Every row belongs to one group in each of 3 separate groupings. Each group adds its own fixed numbers to the row, and there is some noise. The rows also spread widely along 12 directions, which tell nothing about the answers.
In the rows, zero is written as 128.
Some rows, each with its group in each grouping after it:
[110 135 102  98 131 146 144  94 127 132 137 156 134 146  99 131 127 117
 103 158 120 120 142 151 117 148 123 103 103 147 126  98 141] -> (2) J855 (4)
[115 130  89 105 120  98 122 122 121 145 119 138 115 195 117 142 105 140
 124 144 150 129 123 176 134 147  98 128 110 128 139 116 110] -> (1) J203 (1)
[ 96 125 109 178 111 166 150 145 152 129 107  96 127  73 135 159 164 101
 156 118  86 140 120 105 127 111 137 113 149 123  76 137 118] -> (2) J524 (3)
[124 116 171  91 173 108 128 138 119 123 132 125 125 171 145 105 144 112
 136 125 141 102 158 115 133 147 119 122 120 127 164 155 215] -> (0) J403 (2)
[125 120 178  80 132 155 153 114  87 167 122 118 112  51 124 137 135 107
  67 178  84 123 114 135 154 153 165  91  91 137 143  89 104] -> (1) J855 (4)
[139 164 155 135  95 104 127 114 125 177 119 140 151 178 108 164 105 121
 133 129 122  97 130 147 132 155 145 146 112 104 125 119  90] -> (0) J403 (3)
[152 120  60 151 107  94 108 170 115  93 172 151 146 141 136 145  97 136
 164  72 126 140  89 149 162 124 123 152 192 150 124  87 111] -> (2) J203 (2)
[151 171 117 157  75 152 130 137  93 183 132 167 122  89 147 193 171 153
  99 123 132  86 128 153 135 118 174 132 100 124 155 105  94] -> (1) J524 (0)
[140 100 166 121 145 141 132 163 128 148 129 106 135 119 148 115 139 111
 151 126 131 138 143 105 128 134 111 121 150 133 122 135 165] -> (0) J203 (0)
[136 148 136 155  83 139 119 125 111 145 137 184 139  99 140 143 159 129
 114 103 122  83 127 135 144 135 167 163 127 130 152 111 102] -> (0) J855 (1)
[109 131  77 130 146 147  98 140 132 129 134 136 134 140 137 162 123 143
 100 152 123 142 108 159 108 120 116 133 119 145 111 117 120] -> (0) J403 (3)
[131 111 169 114 173 138 153 188 105 105 155 102 103  93 168 138 143 132
 132 113 134 141 161  71 123 114 127 111 130 124 135 144 170] -> (2) J403 (0)
[100 159 108 153  90 137 165 105 134 142 108 130 134 114 101 165 168 120
 139 114 105  96 130 123 134 135 155 117 117 111 118 127 131] -> (2) J203 (2)
[155 122 123 142  97  70 133 116 102  88 149 125 164 152  87 143  28  87
 177  90 106 142  88 143 185 160 147 174 176 108 107  69  51] -> (0) J524 (4)
[139 105 178 112 104 102 136 147 124 168 124 127 124 178 143 123 134 134
 173  80 136 103 155 145 141 155 122 137 149 142 150 131 153] -> (1) J403 (1)
[111 180  52 141  75 129 137 128 113 145 122 152 109 125 164 206 173 142
 110 141 121  97 105 164 138 117 138 140  93 104 133 109 112] -> (0) J203 (1)
[130 172 237  88 145  63 157 113  94  98 129  81 113 191 104 143  65 128
 159  79 130  99 139  97 170 168 157 148 112  69 119 143 103] -> (1) J855 (1)
[123  68 127 141 142 125 140 177 123 157  96 117 106  78 156 100 145  78
 122 197 119 167 124 111 153 130  95  88 134 119 162 145 151] -> (1) J203 (2)
[104 176 156 146 105 147 128  92 103  90 118 141 139  54 132 137 156  81
 122 115  78  89  79 103 195 130 206 149 121  94 118 115 134] -> (0) J524 (1)
[107  89 116 144 134 130 149 152 129 140 101 108 106  66 136 122 159 101
 111 163 102 151 110 128 151 133 123 121 133 130 136 140  98] -> (2) J203 (3)
[127 147 102 160  83  96 153 105 120 129 114 139 118 178 103 161 116 133
 155 101 121 103 121 167 143 154 134 164 131 101 130 121  82] -> (1) J855 (4)
[149  95 129  86  66 121 178 127 110 205 154 171 137 106 120 148 150 126
 139 121 129 100 175 149 138 157 138  91 135 177 181  64 138] -> (2) J203 (2)
[131 102 138 163  91 206 133 135 127 187 126 167 161   5 114 120 164  95
 104 145  97 140 131 115 131 125 168  97 146 172 124  81 107] -> (2) J524 (0)
[135  59 137 126  82 115 166 167 102 121 151 137 112  71 154 123 124 101
 186  89 118 149 144 105 176 130 134 136 176 133 156  91 139] -> (1) J203 (1)
[115 102 102 172 107 148 136 143 158 146 148 155 152 163  99 149 127 147
 172  82 144 136 182 122  73 124 110 140 153 148 109 124 121] -> (2) J403 (3)
[129 110  83 210 143 104 107 166 128  79 150 176 108 169 137 126 117 157
 145  89 173 136 157 124 107 111 105 195 152 106 154 169  98] -> (1) J855 (3)
[145  94 128  90 134 143 140 161  93 132 181 116 121 109 136 162 104 154
 126 108 134 152 161 128 110 122 127 111 130 154 132  77 125] -> (1) J203 (4)
[115 109 104 127 134 176  69 122 127 157 125 146 165 103 101 113 135 146
  85 121 111 135  83 183 123 140 141 146 146 201 107  90  87] -> (0) J203 (1)
[107  86 119 132 169 165 135 121 101 118 146 170 120  65 112 117 154 140
  63 145 142 131 166 123  98 123 139 130 103 160 173 121 120] -> (0) J855 (2)
[136 117 180 119 141 136 118 127 122 155 115 115 145 109 115 100 123 106
 125 125 104 125  99 137 157 161 142 139 152 152 114 117 113] -> (0) J855 (0)

New rows. What belongs after each?
[130 133 135 122 105 119 149 102 105 135 116 130 119 121 141 138 175 110
 126 112 106  76 121 162 163 147 160 153 124 128 159 120 139] -> (0) J524 (4)
[150 198 210 121 147 160  82 115  88 111 170 129 184 117  96 157  91 153
  91  71 102  93 102 108 127 132 212 158 110 125  92  92  96] -> (0) J403 (4)
[129 123 162  72 220 104  99 144  77  64 180 126 118 136 126 117  42 139
  64 154 156 160 137 100 132 133 121 138  98 125 141 111 100] -> (0) J855 (1)
[100 139  71 108 103 138 161 111 144 177  77  98 106 145 140 165 193 108
 114 173  97  99 106 198 135 148 109  91 103 147 120 126 142] -> (2) J524 (4)
[114 100  67 126 168 100 114 167 119 101 127 133  92 140 181 134 132 115
 103 179 134 152 105 156 147 123  88 143 125 119 160 142 140] -> (0) J403 (3)
[163 157 170 169 137 141  67 187 109 114 165 152 164 118 157 135 102 130
 121  99 132 121 111  85 134 110 151 160 143 112 117 125 119] -> (0) J403 (1)
[ 98 108 110 163 178 145 142 162 141  91 111  86  97 129 156 134 162 134
 145 114 136 142 141 110 105 116  95 148 142 116 100 179 147] -> (0) J855 (0)
[104 155 155 105 151 142 120 127  94 135  96 105  97  77 150 133 167 123
  61 173  99 111  84 135 168 133 166 114  78 107 143 144 123] -> (1) J203 (1)
[148 166 154 125 102 112 150 161  79 118 168 118 120  94 153 208 106 146
 139  83 108 115 123  94 161 117 182 122 124  92 128  93 117] -> (1) J403 (2)
[145 100 125 115 121 136 131 146  87 121 163 164 143  35 127 114 103  96
 106 144 105 160  93 117 186 137 160 120 152 154 146  63 105] -> (2) J203 (0)
[147 110  96 141  70 142 140 160 139 201 143 159 128 133 164 175 185 146
 157 108 140  99 177 153  97 123 113 134 137 155 150 112 140] -> (0) J203 (3)
[136 193 100 132 134 117  73 159 110 125 125 124 122 158 163 164 122 143
  96 144 122 117  65 154 155 119 132 135 106 102 115 134 113] -> (1) J203 (1)
[130  89 118 145 120 145 122 163 111 154 139 158 113  81 156 136 154 130
 112 133 121 136 133 140 136 122 139 134 134 149 162 118 124] -> (1) J403 (3)
[131 113 133 108  52  86 216 127 133 183 124 138 104 138 140 162 157  87
 188 132 123  99 187 118 156 155 122 105 121 102 164 113 147] -> (2) J203 (3)
[143 158 143 113 118  83 114 136  97 146 127 155 127 168 141 151 102 123
  95 156 143 101 118 150 154 149 136 146  96 102 166 122  96] -> (0) J403 (1)
[134 105  77 133 124 132 123 175 102 123 160 141  99  70 166 171 113 141
 109 136 113 160  99 145 146 115 131 133 142 143 132  87  80] -> (1) J855 (3)
[123 144 159 150 160 112 132 134 106 114 130 132 108 115 130 140 122 123
  86 154 136 114 142 105 130 131 141 157  91  85 151 158  86] -> (0) J855 (3)
[113 164 128 112 186 132  81 122 128 100 131 132 125 200 143 125 139 145
 104 127 158  95 136 143 109 125 115 142  97 132 130 165 175] -> (0) J524 (1)
[135  61 142 136 161 145 107 157 119 150 119 111 138 102 120  94 135 126
 101 131 125 149 123 153 113 143 112 148 150 174 139 125  95] -> (0) J203 (4)
[139 104 104 133 122 142 130 169  91  66 203 165 128  35 155 138 122 125
 138  84 110 150 121  91 165 104 169 145 167 144 142  76 134] -> (2) J203 (3)
[134 119 160 126 150 108 118 132 105 119 143 141 134 152 104 107 109 134
 135 102 148 121 149 120 135 141 137 137 133 125 162 138 144] -> (1) J203 (2)
[126 128  95 129 110 105 107 128 137 172  98 119 126 165 126 145 111 107
 135 160 107 135  78 195 162 149 110 121 141 139 116 114  95] -> (1) J524 (3)
[122 143 139  85 108  94 161 154 104 169 105  67  86 160 157 201 122 150
 126 131 117 119 115 162 149 148 123 111 100 113 120 117  90] -> (1) J403 (1)
[137 151 121 117 101 143 142 158 138 183 118 106 139 126 142 165 139 114
 143 149 110 133 114 130 133 135 115  88 130 130  92 108 136] -> (2) J203 (0)
[140 148 115 127 137 115 111 148 101 142 123 124 108 152 147 158 134 149
  88 140 124 109 100 171 135 136 135 141 103 120 148 131 104] -> (1) J403 (4)
[141 131 110 156 136 157 110 159 112 144 148 161 137 100 138 151 124 138
  92 145 142 136 134 126 110 121 124 137 124 136 130 109  91] -> (0) J855 (0)
[146 156 144  98 129 105  99 111  96 133 148 145 137 155 115 142 113 144
 117  93 122  91  99 177 167 149 170 135 136 155 150  99 127] -> (1) J524 (2)
[127  90 137  62 131  84 149 135 113 173 124  96 106 174 122 152  90 143
 114 137 136 133 132 189 134 174  91 127 128 164 134  94  66] -> (0) J855 (1)
[158 100 160 151 124  81 142 155 103 118 122 101 130 129 133 126  94  91
 159 110 119 126 118 124 167 149 131 163 161 103 141 125  81] -> (0) J524 (4)
[166 145 169 123 144 184  89 168 100 177 158 156 158  59 152 130 142 126
  75 161 126 127 127 100 121 114 152 104 110 146 134 100 139] -> (0) J203 (0)
[132  68 117 124 109  96 172 138 126 148 139 155 113 124 125 120 109  83
 151 157 144 144 177 128 142 145 101 114 141 136 171 111 119] -> (2) J524 (3)
[ 99 140  89 159 140 162 131 125 120 122 107 148 109  85 130 141 144 112
  85 186 120 150 111 127 129 118 126 114  96 107 124 138 117] -> (1) J855 (0)
[119 108 119 128 113 112 135  98 133 156  90 144 135 159  95  99 101  76
 126 180 105 138 107 169 155 172 110 120 125 125 135 115 108] -> (1) J855 (4)
[124  93  90 169 100 156 130 137 143 163 121 175 137 119 118 117 131 115
 145 140 136 153 143 142 115 133 104 125 153 151 129 114 121] -> (1) J855 (0)
[106 101 111 129 137 151 148 124 145 154  96 113 114 143 137 126 183 114
 125 150 115 112 141 158 104 141  98 127 125 146 125 147 151] -> (0) J855 (4)
[ 86 174 111 138 159 158  76  81 151  92 130 192 150 195 108  92 146 113
 132 135 129 106 131 132 118 130 138 135 104 116 130 163 235] -> (1) J403 (3)
[128  86 196 118 187 131 135 123  90 121 152 115 145 105  61 110  69 156
  92 107 161 159 173 102  96 148 142 153 118 144 135 116  52] -> (0) J203 (0)
[144 104 121 140  83 133 127 158 128 201 116 168 145  81 142 126 123  74
 106 199 119 141 126 137 152 137 116  84 128 146 151  89  97] -> (2) J524 (1)
[162 156 191  88 142 116 105 139 103 185 126 107 135 166 124 136  99 137
  92 146 114 106 110 161 135 162 140 116 104 135 129 113  93] -> (1) J855 (4)
[156 156 183 123 102 131 120 142  94 141 177 128 132 103 134 176 125 179
 137  33 106  90 121 131 144 134 195 162 151 147 120  89  81] -> (1) J855 (3)
[105 153 155  99 180  95 108 103 119  98 104 139 111 173 139  82 121  84
  97 184 131 106 106 129 171 159 117 136  94  98 152 162 168] -> (0) J855 (1)
[154  90 162  96 108 118 141 140  98 161 140 134 131 107 128 112 120 104
 138 131 111 128 130 140 162 154 138 118 143 146 161  89 137] -> (1) J203 (4)
[159 100 141 150 113 123 121 159 110 155 129 148 143  93 124 102 137 110
 110 129 115 122 111 140 150 146 142 144 149 148 157 112  90] -> (2) J203 (4)
[106 114 118 154 104 173 137 153 141 143 138 139 142  98 129 154 150 134
 141  99 119 135 155 104 101 114 133 117 138 147 102 113 130] -> (2) J403 (1)
[152 110 194 114 117 101 123 145 105 181 106 126 120 113 143 110 145 122
 104 122 115  91 108 158 168 170 149 155 138 147 167 126  78] -> (0) J855 (1)
[141 104 164 134 159 107 104 177 114 152 115  76 115 124 132 129  98 134
 116 140 118 160  96 138 145 141 118 137 144 126 119 142  64] -> (1) J203 (3)
[129 113 150 138  90 118 112 122 152 157 109 158 155 171 114  88 113  88
 186 107 113 117 117 144 160 162 120 133 173 141 118 115 150] -> (1) J855 (1)
[134 170  75 215  73 137 103 150 130 143 113 181 148 114 152 163 174 119
 128 113 109  90  86 145 147 116 159 165 142 105 141 134 118] -> (0) J403 (2)
[136 110  87 152 107 105 152 171 135 125 131 130 126 123 162 156 111  82
 170 151 115 149 122 110 152 127  95 115 160 100 120 113 139] -> (0) J855 (2)
[154 116 222 130 101 146 130 114 124 176 132 150 192 105  73  80 104  77
 151 116 100 116 144  97 144 164 164 116 149 140 123  93 124] -> (2) J203 (4)
[129 125 145 132 162 130 108 152 125 132 117  96 130 162 134 133 138 140
 116 118 124 116 119 149 107 138 122 153 127 136 119 148 122] -> (0) J403 (4)
[125 153 123 152  98 131 159 140 131 192  98 122 128 141 114 183 130 127
 113 164 132 126 140 134 108 139 121 105  95 103 115 129  77] -> (2) J403 (0)
[126 146 121 142 109 103 146 110 108  87 127 139 134 122 125 130 102  75
 145 136  94 118  92 124 186 150 148 158 137  87 127 110 115] -> (0) J855 (4)
[140  92 134  92 182 153  69 180  98 160 144 147 127  88 154 101 105 125
  44 208 138 173 110 141 129 123 104  86 103 167 155 106 118] -> (1) J203 (1)
[138 136 162 111 128 123 135 119  92 163 118 136 136  83  98 123 120 123
  69 156 120 124 105 143 160 160 163 124 106 138 154 105  63] -> (2) J203 (0)
[ 96  83  84 140 123 142 183 123 140 128 133 144 116 137 107 132 153 132
 158 119 157 144 193 123  92 129  94 120 130 143 137 131 149] -> (2) J203 (0)
[125  94 125 117 127 181 112 122 117 144 147 142 150 100 104 119 142 145
 125  89 109 134 131 153 111 134 148 129 147 184 120  88 137] -> (1) J203 (4)
[117 111  96 135  90 168 140 134 121 127 152 181 124  44 154 136 140  86
 139 151  89 146 122 109 162 116 151 106 143 129 135  84 157] -> (1) J855 (3)
[138 139 157 142 110 125 132 125  99 141 138 156 143 114 111 136  99 115
 129 126 123 130 123 115 155 141 160 134 124 109 142 108 112] -> (1) J403 (0)
[173 134 242  49 158  80 179 186  83 148 164  58  84 140 171 164 125 155
 145  77 140  93 171  93 150 154 138 113 127 127 146 130 135] -> (2) J855 (0)
[136  78 103 157  95  90 161 158 110 124 143 146  93 106 158 147 131 115
 167 106 135 133 154 139 157 128 126 152 159 119 175 123 109] -> (1) J524 (3)
[134 129 140 147 151 144  89 142 138 158 129 125 143 150 125 133 137 144
 112 116 138 111 135 152 100 130 128 149 131 156 119 143 109] -> (0) J524 (3)
[128 128 145  99 130 104 169 113  81 133 139 116  95 122 114 175 105 153
 108 122 149 122 153 145 137 144 149 129  97 120 155 106  77] -> (1) J524 (0)
[143 119 171 155 108 137 139 167 108 184  90 102 112  84 158 143 177 116
 104 142  96 107 106 136 144 138 151 128 119 116 147 145 103] -> (1) J403 (4)
[117 115  50 131  78 122 150 157 119 156 118 139 102 102 172 184 155 114
 138 151 100 134  98 165 163 125 122  99 142 131 144  93 146] -> (1) J403 (2)
[126 122  88 153 116 158 109 121 130 138 127 137 157 119 110 147 120 114
 117 138 109 136 105 162 119 130 130 138 137 150 100  93  96] -> (0) J524 (4)
[103 108  96 105 161  94 155 153 117 129 108 103  78 162 156 152 124 118
 112 192 141 146 138 141 133 133  83  90  97 102 160 150 161] -> (1) J403 (2)
[144 106 134 141 143 176 106 151  99 128 165 177 142  69 149 113 173 132
  87 126 136 113 157 111 108 113 150 146 118 149 172 117 159] -> (0) J203 (4)
[114 143  86 123 168 136 125 137 115  71 155 125 109 150 157 157 134 140
 113 126 134 122 136 126 109 113 111 146 111 115 123 132 154] -> (0) J855 (4)
[119 126 166 120 141 140 142 151 128 127 146 102 107 138 146 150 144 150
 158  84 124 116 166 108 110 126 131 132 132 129 115 144 153] -> (1) J855 (3)
[130 170 162 132 150 130 108 162 135 165  81  70 119 168 167 148 175 137
 123 127 111  93  85 148 136 140 127 137 125 117 101 176 148] -> (0) J403 (0)
[129  82 101 104 128 140 139 194 126 154 140 104 117  68 192 162 120  85
 132 188  94 178 110 117 148 116  99  87 143 136 109  89 144] -> (0) J403 (3)
[157 141 169  99 157  81 110 135 101 125 149 126 141 204 107 120  84 143
 112 103 139 106 121 154 141 164 134 151 130 141 148 121 104] -> (2) J403 (4)
[154 152 158 139  91 154  87 133 135 194 133 202 176 128 127  97 163 105
 116 137 127  85 135 130 134 144 150 115 124 154 154 116 159] -> (2) J203 (1)
[135 159  98 111 131 111 117 149 122 131 158 133 125 201 141 189  95 170
 121 113 158 120 148 151  95 126 101 141 113 127 108 109  96] -> (0) J855 (1)
[144 171 130 175  93 110 114 113 132 153 132 178 156 170 101 147 109 126
 130 117 134  96 133 141 129 148 144 173 124 106 135 129  73] -> (0) J855 (3)
[139 100 147 188 104 180 104 164 117 168 137 170 149  37 128 134 144 127
 102 124 104 141 123 111 123 114 170 139 137 143 137 111  83] -> (1) J403 (3)
[125 110 140 119 102 162 139 131 116 147 139 149 145  77 126 130 121 100
 151 131 100 147 123 116 154 135 152 102 146 141 120  83 160] -> (1) J403 (0)
[134 145 112 127 129 156 122 145 113 158 142 149 131 128 134 162 159 156
  80 134 130 102 143 150  94 123 140 118  96 149 140 114 119] -> (2) J403 (4)
[137 122  99 130 117 119 128 128 112 120 173 196 136 119 128 139  92 108
 113 153 137 138 150 122 131 132 128 140 119 124 156  89 113] -> (0) J855 (3)
[137 158 167 164  91  87 166 116 123 156 100 136 110 199 119 136 156 128
 183  93 157  75 170 118 139 151 133 162 117  68 165 182 153] -> (1) J203 (0)
[146 148 102 123  75 115 138 128 131 182 139 153 149 179 131 169 147 134
 164 104 136  88 152 153 122 142 121 121 134 136 140 105 157] -> (0) J203 (2)
[119 119 136 108 171 138 121 140 114 129 134 121 114 147 127 120 128 141
 115 143 149 143 142 129 116 130 110 116 112 136 138 144 160] -> (1) J203 (0)
[139 150 129 141 120 108 110 166 114 146 132 145  98 195 172 164 169 178
 129  82 166  79 155 151 109 124 124 161 113 119 168 165 147] -> (1) J403 (1)
[139 105 178  97 171 159 117 145  99 117 172 150 145  84 125 101 126 117
  92 130 120 130 149 101 122 133 157 111 120 161 146 103 164] -> (2) J403 (4)
[120  91 162 107 177 190  74 136 126 147 148 144 164  93  91  89  82 131
  81 151 117 174 123 130 104 137 125 100 130 192  98  89 101] -> (1) J855 (1)
[ 69 122  89  89 139 171 142 110 135 116 123  82 100 110 136 175 163 148
 137 108  79 137 101 162 128 125 143 109 127 157  80 109 164] -> (1) J403 (3)
[129  70 118 134 133 105 136 134 106 119 128 155 123 127 112 103  91  97
 118 158 133 159 135 142 145 148 115 139 135 125 171 114 108] -> (1) J403 (4)
[131  57  99 140 130 140 122 160 144 132 150 170 139  99 132  89 119  93
 146 140 122 167 141 127 133 134  97 118 177 174 137 102 137] -> (2) J855 (3)
[126 131 116 141 146 122 126 154  79  96 154 141 102  60 144 159 104 127
  78 164 127 158 115 105 152 109 156 137  98  90 152 116  78] -> (1) J203 (3)
[164 146 156 120  88 123 134 111  97 198 132 177 155 105  91 137 104 112
  66 170 110 102 121 159 147 167 162 122 102 140 158  72  41] -> (2) J855 (4)
[102 138 114 163 163 160 102 137 130  93 105  82 135 116 114 126 125 121
 124 129  92 154  74 125 133 120 134 136 133 110  76 147 117] -> (1) J203 (4)
[156 146 144 126 105 116 137 146  99 139 148 139 138  86 136 150 105 100
 129 129 113 128 107 122 178 139 158 117 144 125 130  87 101] -> (2) J524 (0)
[118 112 161  86 186 105 118 146 102 107 125  69 130 114 108 116  62 101
 117 159 101 177  78 121 172 147 125  93 133 121 104 110 116] -> (1) J203 (2)
[111 106  54 125 112  75 182 136 108 121 103 104  57 171 158 183 149 132
 132 150 142 122 135 185 144 136  93 138 109 100 170 139 109] -> (1) J524 (4)
[ 99 120 131 141 125 139 156 108 101 122 116 152 101 102 123 130 162 129
 113 128 131 113 141 131 141 135 158 144 107 114 169 139 142] -> (1) J403 (0)
[157 161 159 128 153 160  94 153  99 134 158 139 128 121 156 153 175 181
  80  78 129  70 136 142 103 121 162 165 113 154 143 134 128] -> (0) J855 (4)
[103  85 102 102 157 149 141 131  99  93 151 135  98  98 131 119 151 154
 125 101 139 145 143 139 131 126 130 136 135 165 152 113 162] -> (1) J203 (0)
[152 121 164 137  41 185 154 124 132 252 127 143 168 109  93 175 156 142
 147 100 110 100 181 142  81 146 151  99 121 161 114  73  97] -> (1) J203 (4)
[154 156 217 152 131  85 131 167 121 207  58  86 128 135 132 127 139  92
  97 179 105  96  97 120 162 164 140 104 105  84 142 179  80] -> (2) J403 (2)
